The rows come from 5 hidden closed curves, with some noise, and rows from the same curve form a group. Each curve winds through 8 dimensions. The rows are also pushed far along 4 directions, which tell nothing about the answers.
Some rows, each with its group after it:
[14  7 -3  4 21 -2 11  7 -1 -3 -2  4  0 26  8 -8  1 -7 -5 -4 -9 -5  4] | Q116
[ -9  -5 -15 -12 -30  -5 -13 -15  11  10 -11  -3   2  -4 -11  -1  12   0
 -13 -17  -9  11  12] | Q696
[-23   6  -8   2   2   0  13  12  -2  -2  -1   1 -12   8  -1  -8   1  12
 -17  -5   5  22  -3] | Q696
[-14 -16  10  -6  -9  -2 -11   4 -16  13   4  -1   5 -41  -7   4  -2   2
  10  21  14   6  -4] | Q38
[ 19   2  -4  -1 -10  -2  12  -6   6  10   3  -1  -1  -2  -1  -3   6  -2
   8  -8  -3 -11   7] | Q116
[  5  -3 -10   4 -10   0  16   6   9  -8 -13 -11   2  28   7  -5  23  12
 -12 -10  -6   0  -7] | Q116
[-33  16   5   3   7  -6  -5   1  16 -12 -10   2 -11  19 -12  -4  -1  -4
 -23 -19  -8  13   1] | Q116
[ 15   0  -4   1  -2   5   5 -16  13   2  -1  -1   5   5  -7  -6  -4  -1
   4  -7  -7   0  -2] | Q116
[ -4   7 -10  -4   2   1  13   8  -3   2   1   4  -3  10   4  -8   8   2
  -9  -8  -7   1   4] | Q696
[ 14  -4 -28   7 -14   3  35   5  -1   7  -6  -4  -1  22  12 -10  16  17
  -8  -7   3  17  -3] | Q38
[ 12   0 -13   4 -18  -3  13 -19  -1  11  -1  -8  18  11  11 -21  13   0
   3 -13  -4   1   5] | Q38
[ -6   3  10   2  21   2  16  12  -1 -16   0  -3  -6   7  -2  -3  -2   3
   4   5   2  -2 -14] | Q191
[-12   0   1   2  -4  -3 -14 -12  -4   2  -6   4   9  -8   1  -1   0 -11
  -1   3  -2   6   1] | Q116
[-21  -7  11 -11 -22  -3 -27   2  -4   7  -6   3  -2 -34 -10  13   8  -8
  -2   7  -2  -9   3] | Q334
[ 23  -9  -3  16  17   3  10   0 -30  -1  11   0  24   0  37  -5   1   5
  20  31  19   3 -12] | Q38
[-10   3  10   2   6   4 -10 -13  11  -3  -7   0   4  10 -15 -12 -11 -10
  -7  -9 -12   1  -4] | Q696
[ 11 -14  -8  -1  -5   7   5 -10 -19   4  -4  -6  14  -1   9 -11  -4  -7
  14   9   0  -3  -4] | Q38
[  3   5  -9   1 -12   1  -2  -4  -4  13   2   7  -3  -3   3   2  -2  -7
  -1  -6  -2  -3  12] | Q116
[  9   0   8   9   9   0 -12 -13 -12   1   8   3   8 -13   7   7 -21 -15
  22  13  11  -6   2] | Q334
[-10   8  15   3   7   8 -20 -23   5  -1  -1   5  18  -9 -13  -5 -12 -18
   8  -1 -14 -10  -4] | Q191
[-24   5   4   7  -5   7  -7   6  -4  -6  -2   5  -4 -11   2  12   3   4
  -5   8   5   4 -11] | Q191
[-28  10  15   0   4  -4 -20  11  18 -11  -4   3 -12   4 -13  10   3   5
 -23  -7  -3   4  -2] | Q696
[ 13   2  -9  -5  -8   0   1  -6   4   4  -1   6 -12  -5   4  -2  -4  -4
  -1  -4  -2   1   6] | Q334
[ 23 -16  -9  -7 -13   1   9  -4 -12   9  -5  -7  12  -1  12 -13  13  -2
   9   5  -5 -10   0] | Q334
[-17  -3   4  -1 -15   0 -11  -7   0   1  -9  -2   4  -8  -2  -7   6  -3
  -7  -1  -3   4  -5] | Q116
[  4   0   6  -1   1  -5 -26 -18   2   4  -5   5  16  -6  -2   1  -3 -21
   4   2 -10  -7   7] | Q696
[ 19  -6  -2   8   4   7  15  11 -22  -4   9  -1   2  -2  34 -11   4  15
   7  24  17  -1 -17] | Q38
[ -3  -1 -15  -3 -30  -7   4   6   0   6  -9  -5  -2   6  11   5  28   6
 -11 -11  -2  -2   9] | Q116
[  5  -9  -6  -1 -22   8  -3   3  -2   7  -1  -1  -4  -9   5   2   6  13
  -5   5   4   0  -6] | Q334
[  6  -1  14   7  -6  -6 -19 -24  10  10  -3   0  13 -13 -12   0  -8 -18
  10  -1  -4  -6   4] | Q696
[ 11  -6  -1   5   1  -4  16   2 -10   3   5  -7   3  -2   8  -4  -1   3
  14   6  12   0  -1] | Q38
[-32  24   8   6 -13  -8 -10  -7  27   1  -6   5 -16   9 -18  -1   1  -7
 -23 -31 -10   4  11] | Q334
[  4  -1  14   1  -1   7 -35 -26   2  13   5   9  21 -20 -12   2 -18 -19
  11   6  -9 -12   4] | Q334
[  3   0   0   3  -7  -3   7   7  -1   1  -1  -5   6   7   6   3  17   4
   1  -3  -1 -10   1] | Q334
[  8 -10   1 -10 -15  -4  -5 -16   2   8  -8  -5  11 -17 -10  -2   7 -12
  13  -2  -9 -10   3] | Q696
[  8  10  12   4  29  -6   3  -1 -10  -9   6   6   0   4  14  -8 -12 -19
  12   8   0 -11   1] | Q38
[29 -1 -9  9  6  2  5 -3  1  4  0  9  7  5 16  4  6  1  1 12  0  3 -2] | Q116
[  8   2  -2   7   5   9   6  -7   8  -6  -6  -4   2  26  -6  -4 -12  -5
   1 -11  -8  -6  -3] | Q191
[ -5  14   3   9   4  -2   2   7   7  -1   6  10 -10   1   6   6   3   6
 -10  -1   5   5   0] | Q334
[ -9  16  20  -1  30 -11 -14   8  23 -16  -2   2 -11  27 -14  -2  -9  -9
 -17 -16 -13  -7   7] | Q334
[-14  -2  18  -5   2   4 -14   0   8  -4  -3  -3   2 -11 -21   7  -3  -4
   2   0  -8 -12  -5] | Q191
[ -6   4  -3   4 -16   0  18  -5   1   6  -8  -3  -1   1  -6  -6   9  -8
   4 -13  -8  -7   1] | Q191
[  0  -7   0  -5 -12   9   0   9   0   4   2   1  -2 -13   3  -4  10  19
  -9   9   3   3 -12] | Q191
[  0   6  10   3   5  -1   2  -5   5  -6   2   3   0 -13   6  -5   5   1
   3   7   1  -1 -10] | Q191
[ -9   7  -5  -1  -4   3  13  11  21  -2  -8  -3 -12  33 -14 -12   8  14
 -28 -25 -13   6   0] | Q696
[ 11  -3 -10  -1  13   7  -4   5 -12  -8   8   4   6   2  17  14  -2  10
   4  16   8   4  -4] | Q334
[-17  10  -1  17  18   0  22  23  -1 -17  -5  -1 -21  28   7   2  -5   7
 -12  -1  10  13 -10] | Q38
[  4   7   1   6 -17  -3  10 -10  16   0  -6  -3  -4   5   3 -10  12   2
  -4 -13  -4  -1  -4] | Q191
[ -2  -4  -8   2  -8  12   6   0   2  -5  -8  -2  -5   9  -2  -1  -3   5
  -5  -2  -3   4 -10] | Q191
[ 20  -3 -15   0  -4   0  12   2  -8   9  -5   2   6  13  15 -10  12  -4
  -2   0  -8  -6   5] | Q116
[-12  -5  16  -9  -6  -8 -18  -4  -8  13  -1   8  -5 -40  -8  -3  -7 -17
   5  12   1  -2   4] | Q334
[  5   3   0   2   3  -4  -9   0   4   7   8   9  -2 -10   3   6  -2   3
  -4   6   6   8   6] | Q696
[ -5  11   5   7  15   7  -8   1  10 -10   4   4  -1  17  -3   2 -11   5
 -10  -4  -2   1  -4] | Q334
[ 13   5  -7   4  15  -2  15 -10   0  -7   5  -6   7  28  11 -19  -6   1
   3  -9   0   4   2] | Q38
[ 36  -6 -17  -1 -34   5  -1 -43  -7  32  -3   8  27 -25   5 -11   4 -26
  25  -1 -16 -15  12] | Q191
[  0  -6   1  -8  15   6   0  12  -9   1   8   6  -3 -13  -2  -1  -8   8
  -1  16   5   8  -6] | Q696
[-12   2   6  -1  -5   3   4   9  12 -10  -6  -9  -4  13 -11   4   9   9
  -9 -12  -6  -8  -6] | Q191
[ 12   5  -4  -7   2  -2  16   2  14   1  -5  -2  -3  21  -7 -15  11  -1
  -9 -18 -19  -9   5] | Q334
[ 5 -4 -7 -9 -8 -2  0 -1  3  6 -7  1 -5 -2 -9  4  2 -8  0 -6 -8 -3  9] | Q38
[-18   0   3   7 -23  -1  -5 -11  -1  14 -12   2   0 -11 -12  -2  -1 -17
  -1  -7  -5  -1   4] | Q38
[ 21  -7   0  -1  -3   4  -4   1  -3   4   4   3  -7 -10   8   2  -6   2
   5  12   6  -5  -3] | Q334
[ 12   2  14   2  13   0  -6  -6  -9   9   7  11   6 -20   6 -12  -9 -14
  10  16  -2  -9  -2] | Q38
[ -1   0  15  -4  11   4 -22  -3  -3  -5   7   9   3 -28   0  12  -8  -3
   8  20   4  -5  -7] | Q696
[-30   1   7   0  13   2  -8   8  -3  -9  -2   1  -7  -5 -17  15 -15  -3
  -1   4   5  11  -3] | Q116
[  8  -3  -8   0 -17   8   4  -3   9   4   0  -4  -2   6  -3  -1   2  11
  -4  -8  -2  -2  -2] | Q116
[ -1   1 -11   1   7  -2  -1   1  -7 -13   0  -3   4  12  17   8   4   5
   0   3   6   9   0] | Q696
[ 30   0 -15   4  -9  -5   4 -17   7  13   2   1  10   8   9  -3   5  -2
   4  -7  -2   1  12] | Q696
[-19  -5   3  -3 -15   4  -3  15   1  -6  -4  -8  -4   0  -4   7  14  16
 -11  -2   3  -1  -9] | Q191
[  1  -2   9   0 -18  -3 -19 -29   6  13   0  -3  15 -21 -16   5  -7 -19
  18  -8  -5 -12  10] | Q116
[ -2   7  -7  -1  14  -7   9   5  11  -5  -7   0  -6  26 -11   4   0  -6
  -8 -16 -10   4  10] | Q38
[ -8  -9  -8  -9 -30   9  -5   2   2  10  -5  -5  -3  -8 -10   0   6  10
  -9  -7  -4  -1   0] | Q116
[-10  -3  10  -2 -19   2 -13  -4   8   4  -4  -8   8  -4 -14   2   8  -1
  -2 -10  -7 -14   1] | Q191
[  1   1  10  -1   5 -10 -11  -9   7   5  -8   7   2  -8  -8  -5   1 -18
  -2   1 -10  -1   6] | Q696
[  3   2  17   4  11   5  -8   0   3   0   7   9   0 -20  -1  -1  -7   0
   4  16   2  -4 -12] | Q191
[  7  -5   2  -6  -1   0 -15  -9  -9   8  -1   3  20  -9   6  -6   6 -12
   5   8 -10 -10   4] | Q38

New rows. What belongs after each?
[ 16   3   1   2  19   0  -2   0  -7   4  11  10   0  -8   3   9 -16  -8
  13  12   5  -2   6] | Q116
[-18   8  16  -3  17  -7 -12   4  -6 -10   0   3  -6  -4   1  -2  -7 -14
  -1   2  -2  -7   2] | Q38
[ -9   8  15  -4  22  -3 -16  -7  -6  -4   3  10   3 -17 -10  10 -16 -27
  15   6  -7 -13   5] | Q334
[  9   1  -1   1  18  -1   0   5 -12 -17   0  -2  -2  12  17   9  -6  -8
  10   8   4  -8  -2] | Q334
[10  1  7  4  2 -9 -6 -5  6 -2  2 -3  0  3  3  4 -2 -4  6 -3  3 -6  6] | Q191
[ 20  10  18   4  38  -3 -13  -6  15  -1   4  14   4  10  -8  -5 -17 -17
  -1   4 -14  -8   4] | Q116
[ 18   3  -4   2   5   9  16   6   3  -4   1   2  -6  12   4  -2   0   4
   3   0  -5 -11  -6] | Q334
[-4 13  2  8 -5 -2  1  1  8  5  4  9 -6 -3  3  3  6  3 -9 -4  0  2  3] | Q334
[-15   1   3  -7  16  -1  -7   6  -6 -13   1   2  -1  -6  -4  13  -5  -3
   4   7   2   3  -1] | Q191
[  4  -8 -20  -9 -40   9   4  -7   2  13  -6  -4   3  -8  -4   3  17   9
  -2 -11  -7  -5   3] | Q334
[ -4   6  10   8  23   1  15  11 -11 -10   7   0   1   4   9  -5  -3   1
   7  11   7  -2 -11] | Q191
[  7   4 -13   0  -6   5  -3  -6   0   1   1   4   8   7  11   3   9   4
  -4  -2  -5   1   2] | Q334
[ -7  12   6   6   0  -2  -8   1   6   4   6  11  -6 -11   1   7   0   1
  -6   2   3   3   2] | Q334
[-11  -9  -7  -2 -12  11  -4   3  -5  -2  -7  -4  -4   2  -4   3  -4   6
  -6   2   1   6  -7] | Q191
[ 14   1  -5   4  -5  -6  -2  -2  -5   5  -1  -1   8   9  12   6   9  -9
   5  -2  -3 -13  11] | Q116
[ 10   9 -15   4  19   3  19  12  -5 -14  10   7 -17  11  20   7  -8  12
   0   7  13  14  -3] | Q334
[-14   4   8   1  13   1  -5   0  -2  -8   1  -5  -1  10 -11   3 -15  -8
   5  -6   0  -5   2] | Q116
[ -6   2   4  -2  -6  11 -12 -20   1   4  -2   4  18 -12  -8  -6  -1 -10
   6  -1 -13  -8  -6] | Q191
[ -9  -5  -6  -7 -22  -1   8  12  -4   5   1  -2 -14 -21   3   4  13  15
  -5   3   9   6  -3] | Q116
[ 12   6   8  14  19   2  11  -5 -10  -1   4   3   8   4   5   0 -11 -17
  22   8   1 -13  -3] | Q191
[-36  -1   8  -6 -22  -1 -21  -5   8   2 -13  -1  -2 -13 -15  -4   7  -2
 -19  -8  -8   8  -3] | Q116
[-16   3   4  -7  -2  -5 -14   5   4 -11  -7  -2 -13   3  -3   8   0  -6
  -9  -6  -4  -3   4] | Q334
[-16  -5  24   5   8   7 -29   2 -17   5   8   8  10 -35  -6  15 -16 -10
  13  27   9  -9  -8] | Q191
[ -5  12  20  -3  18 -10 -24  -9  19 -10  -4   1  -4  15 -18   2 -14 -23
  -3 -18 -16 -16  13] | Q334
[ -3   1   4  -1  15   6  -5  -3 -10   4  12  12   1 -24  -2   1 -19  -3
  10  17   7   9  -3] | Q334
[ -5  -7  -5  -6 -19  -6  -2   3  -4   9   1  -4   2 -14  -2   8  13   5
   3  -1   5   0   7] | Q334
[ 23  -9 -15   9   1   7  23  19 -19 -11  11  -7  -4   2  36  11  10  29
  10  24  27   6 -16] | Q116
[ -8  -1   1  -3   5  14  -5  -3 -11  -4   2   5  12 -12   3   0  -1   2
   5  13  -2   0 -13] | Q191
[  7  -1 -10  -1 -16   6   7 -14  13   6  -5  -1   1   3 -10  -7   1   4
  -3 -13  -8   4   0] | Q116
[ 7  6  2  3 -4 -2  1  1  8 11  6  8 -2 -7 -1 -2  4  5 -6 -1  0  2  4] | Q334
[  6  11   8  11  36   0  12  25   1 -11  16  10 -12  10  13   4  -7  18
  -8  15  14  11 -10] | Q334
[ 14  11   6   7  17  -2  17 -12  22  -8  -4  -4   2  31  -8 -19  -4  -7
  -1 -20 -15  -6  -1] | Q116
[  6  -1   5   9   1   0   4   4  -1  -6   1  -1  -8  -3  13   1  -1   7
   1  11  12   4 -10] | Q191
[ 11   0 -12 -10 -28   3   3 -14   6  19  -8   6   9  -9  -4 -10  20  -7
  -3 -12 -21 -11   7] | Q334
[ 36 -10  -9   9  15  13   6  -9 -19   2   9   0  18   5  15   2 -18  -5
  26  19   7  -8  -5] | Q116
[-14   6  -5   3 -23   6  -2 -18   8   1 -10  -2   8   2  -4  -7  10  -5
  -5 -16 -12  -2  -3] | Q191
[ 9 -9 -7  6 -7  1 -2 -6 -6  2 -2 -9 12  8  5  5  0  1  7  1  5 -1  2] | Q38
[ 40  -7  -4  12  25   1   8  -8 -28   1  15  -1  34   2  31   4  -2  -8
  35  27  10 -14  -1] | Q334
[  5  -8 -13  -3 -25  10  -1 -14   1  14  -4  -1   5  -9  -9  -3  -1   0
   2  -5  -6   1   1] | Q116
[ -4   9   9   4  33  -4  13  25   9 -17   5  -1 -23  26  -4  -1 -13  11
 -12  -3   8   8  -4] | Q191
[ 28  -2  -7   4  -8  -2  -3 -15   3  14  -2  10  13 -10   8   1   9  -8
   5   8  -6  -2   4] | Q116
[30  4 -3 13 24  1  5  1  4 -3  3 11  5 14 14  4 -2 -1  1 13  0  2 -3] | Q116
[  7  -6 -10  -1 -22   1  16  -2  -9   2   0  -1   4 -20  23  -6  26  14
   4  12   7   4 -12] | Q191
[-24  -6   6  -9 -20  -1  -6   0  -1  -3  -6  -5  -3 -28  -2  -5  15   9
  -5   6   4   8 -13] | Q191
[ -7   4  -4  10 -19   1   5  -6  -2   8  -6   3   0  -3   7  -6   9  -2
  -6  -2   0   4  -2] | Q116
[-12   3   7  -2  -3  -3   8   0   8 -11  -4  -6  -3  -2   1 -10  11   7
  -4  -4  -1   3 -11] | Q191
[ 17   2  -3   4  -9  -1   4  -4   3  15   7   7   5 -10   5  -3   7   4
   1   3   1  -1   4] | Q334
[ -7  17   1   6   1   2  21   4  10  -7  -3   0  -5  20   1 -11  12   1
  -8 -18 -11  -9  -4] | Q696
[ -5   4   3   2   8  -1   3  -2  -4  -5  -2   2  -1  -5  -3   8  -4 -13
  11   2  -1  -4   0] | Q191
[ 40 -10 -15  13  11   5  18 -10 -18  10   6   2  20   5  19  -6  -6  -4
  22  18   7   3  -2] | Q38
[ 9  1 -1  4 -7 -9  5 -3  9 -4 -1 -7 -3 12  7  2  8  3  0 -9  3 -2  4] | Q191
[-20   8  -3  -1   1 -11  12  16  10  -8 -10   4 -22   6   2  -3  15   9
 -24  -6   1  20  -3] | Q696
[-12  12  20   4   6  -5 -15 -16  20  -3   2  -2   0   0 -24   3 -15 -14
   4 -17  -7  -8   7] | Q116
[-11   1   1  10  -8  -3  -2   5   3  -5  -3  -2  -6   0   7   6   8  11
  -9   3  11  11  -7] | Q696
[ -3  -6  13   1  15   0 -12  10  -9   3  -2   8   3 -15  -7  12  -7 -13
   7  19   0  -7  -2] | Q38
[-18  12   0  -1   1   5  11  15   6 -12   0   6 -18  -1   6  -2  10  15
 -17   0   0   9 -13] | Q696
[  0   8   5  -4 -11  -4 -10  -4  15   3  -1   2  -6   3   0 -10   8   2
 -16 -13  -9  -4   5] | Q116
[ 34  12  -7  13  23   9  19  -9   1   1   7   8  11  27   7  -6 -11 -12
  14  -5 -10 -15   3] | Q191
[ 10  -3 -14   0  10  13  16   9 -15  -5   5   1   9   9  15   0   5  11
   5  12   1  -1  -9] | Q191
[-24 -13  -1 -10 -22  -2  -7  13 -14   4  -2  -3 -17 -33  -1   9   2  10
  -3  12  18  13  -3] | Q334
[ -9  -5  -3  -2 -19   0 -12   7  -2   0  -6   0  -1 -10   8  10  17  10
 -11   7   3   2  -4] | Q696
[-15  -1   7  -6  23   2   1  20  -7 -18   4  -6 -10   9  -1   4 -10   9
  -3   6   8   3  -7] | Q116
[ 11   1  12   2  32  -7   8  14 -11  -9   8   4 -10  -3  10   0 -13  -7
  12  17  11  -3  -3] | Q334
[13 -3  6  4  9 -7 -5  1 -3 -5  6 -2  1 -2 11  8 -4  0 10 10 11 -3  1] | Q191
[-12  11  -5   5  12  -2  11   3   7 -17  -5  -7  -6  34  -1   0  -3   0
  -7 -18  -3   4   1] | Q191
[ -5   1  -2   1 -23  -3  -3 -17   8   5  -4  -8   5  -5 -10   4   4  -5
   6 -15  -3  -4   7] | Q116
[ 10  -4   4   5  21   3   0  -4  -2 -14   2  -3   4   4   7   0 -12   3
   9  13   8   7 -12] | Q696
[  8   2 -13   1   7   4  25   7  -7  -2   7   0  -4   6  10  -7   1  13
   2   3   7  11  -5] | Q696
[ -9   5  16   2   9  -8   2  -2  10   3   2  -4  -1   2 -19  -7  -8  -7
   3 -11  -2  -2   5] | Q38
[-18   8  -5  -9 -28  -9   5   4  17   6  -5  -2 -10  -1  -8  -1  26  10
 -19 -24  -7   3   9] | Q191
[ 30   0 -12   9   4   2   4  -4 -18  10   8   5  10   5  22   4  -5  -9
  16  10   4 -11   9] | Q116
[ 22   1 -19   6  -3  11  19   0 -10   7   3   6   6   9  15  -1   4   3
   6   5  -2  -3  -1] | Q191
[  3  15  -5  10  18  -6  24  10   9 -13   3  -7   1  42   7  -2  10   8
  -6 -19  -2  -1   4] | Q334
[-22 -10   0  -7 -19   5 -28   0  -1   8 -12   6   3 -20 -11  10   6   0
 -16   8  -5  10  -3] | Q116
[ 23 -16  -8  -4 -16  -1  -6 -10 -29   9   2  -5  24 -20  30  -2  15  -8
  22  20   4 -17   1] | Q38
[ 6 10 -3  6 11  0  3  4 -3  1  7  7 -6 11  7  3 -9 -4 -1 -3  2 -2  8] | Q116
[-19  10   7   5  -4  -5 -12  -5  11   4  -5  11  -6 -11  -9   3  -1  -7
 -12  -3  -3  11   2] | Q116
[ 15   0 -20   1 -16  12  18  -7  -6  13  -2   6   7   1   6  -6   8  -1
   4  -3  -8  -5   0] | Q191
[ 31  -6 -22   0   3   0  25   8  -7  -3  -3  -4  -2  22  18   2   9   4
   7   1   1  -3   3] | Q38
[  4  -7  -6   8  -8   1  -7  -9 -12  16   2   3  13  -7   7  -4  -5  -2
   2   9   7  10   3] | Q696
[ 15  -3 -13   4   4   4  14  -4 -21  -6  -1  -3  12   7  23   0   4  -8
  18   8   1  -9  -3] | Q334
[ -7  -5   4   1  -6   8 -12  -3   1   6  -5   0   8   4  -9  -8  -3  -1
  -9   0  -8  -1  -3] | Q696
[-23   2   6  -3  11   6   3  10   4  -5  -2   6 -15  -8 -15  -3  -9   6
 -12   5   1  16 -11] | Q116
[ -1  -9  -3  -2  -9  -1  -3 -10   0   6  -8  -2  11 -13 -13  10   4  -9
  10   1  -3   1   2] | Q116
[-29  14  10   3   3 -10   5  22  13  -5  -2   4 -20   6  -7   4  13  11
 -24 -10   2   9   1] | Q38
[ 12   3 -11  -4  -6   2  -1 -15  -3   7   5   8  -2 -14   3   2 -10  -9
   9   0   0   3   8] | Q334
[-14  12  15  10  16   0 -13 -14   4  -8  -1   4   5   2  -8   3 -18 -20
   6  -3  -4  -4   0] | Q191
[ -6   1   1 -13  -4  -3 -10   3  16   4  -4   2  -8  -4 -23  10   1  -1
  -9 -12 -11   0  10] | Q116
[-23  16   8  -1  18   0  18  20  25 -24  -8  -5 -22  31 -21   3   4   8
 -17 -23 -11  -1  -7] | Q191
[ 10  -1   2   3  -9   1 -19 -24  11  11 -11   1  20   9 -12  -3   0 -21
   1 -11 -20 -12   9] | Q116
[ -2  -8   7 -10  23   6  -4  22  -6 -13   9   1  -6  -8   4   2  -6  21
  -6  22  10   9 -15] | Q191
[ 13   9 -12   3   6  -1  19   7   4   0   5   4 -11  16   5   4   0   4
  -1  -8   1   2   8] | Q116
[ 15 -14  -2  -3 -13  11  -3   3 -11   9   6   2   9 -24  12  -3   7  14
   4  22   7  -2 -13] | Q191
[  0  -9 -13 -10  -6  11  11  17 -10  -4   1   0  -9  -8   5   8   7  18
  -2  11   5   4  -9] | Q334
[ -9   9  -4  11  -4   6  17  17   7 -11  -3  -5  -8  27   6   6  14  16
 -12 -10   2  -3  -8] | Q191
[-20  14   0  -1   1   8  10   0  25 -10 -11   3 -19  18 -23  -8  -4   1
 -20 -23 -16   6  -6] | Q191
[ -4   3  -1  -7 -21  -1  -3 -23  28   7 -10  -3   1  -2 -26  -8   5  -4
  -7 -24 -17   2   4] | Q116
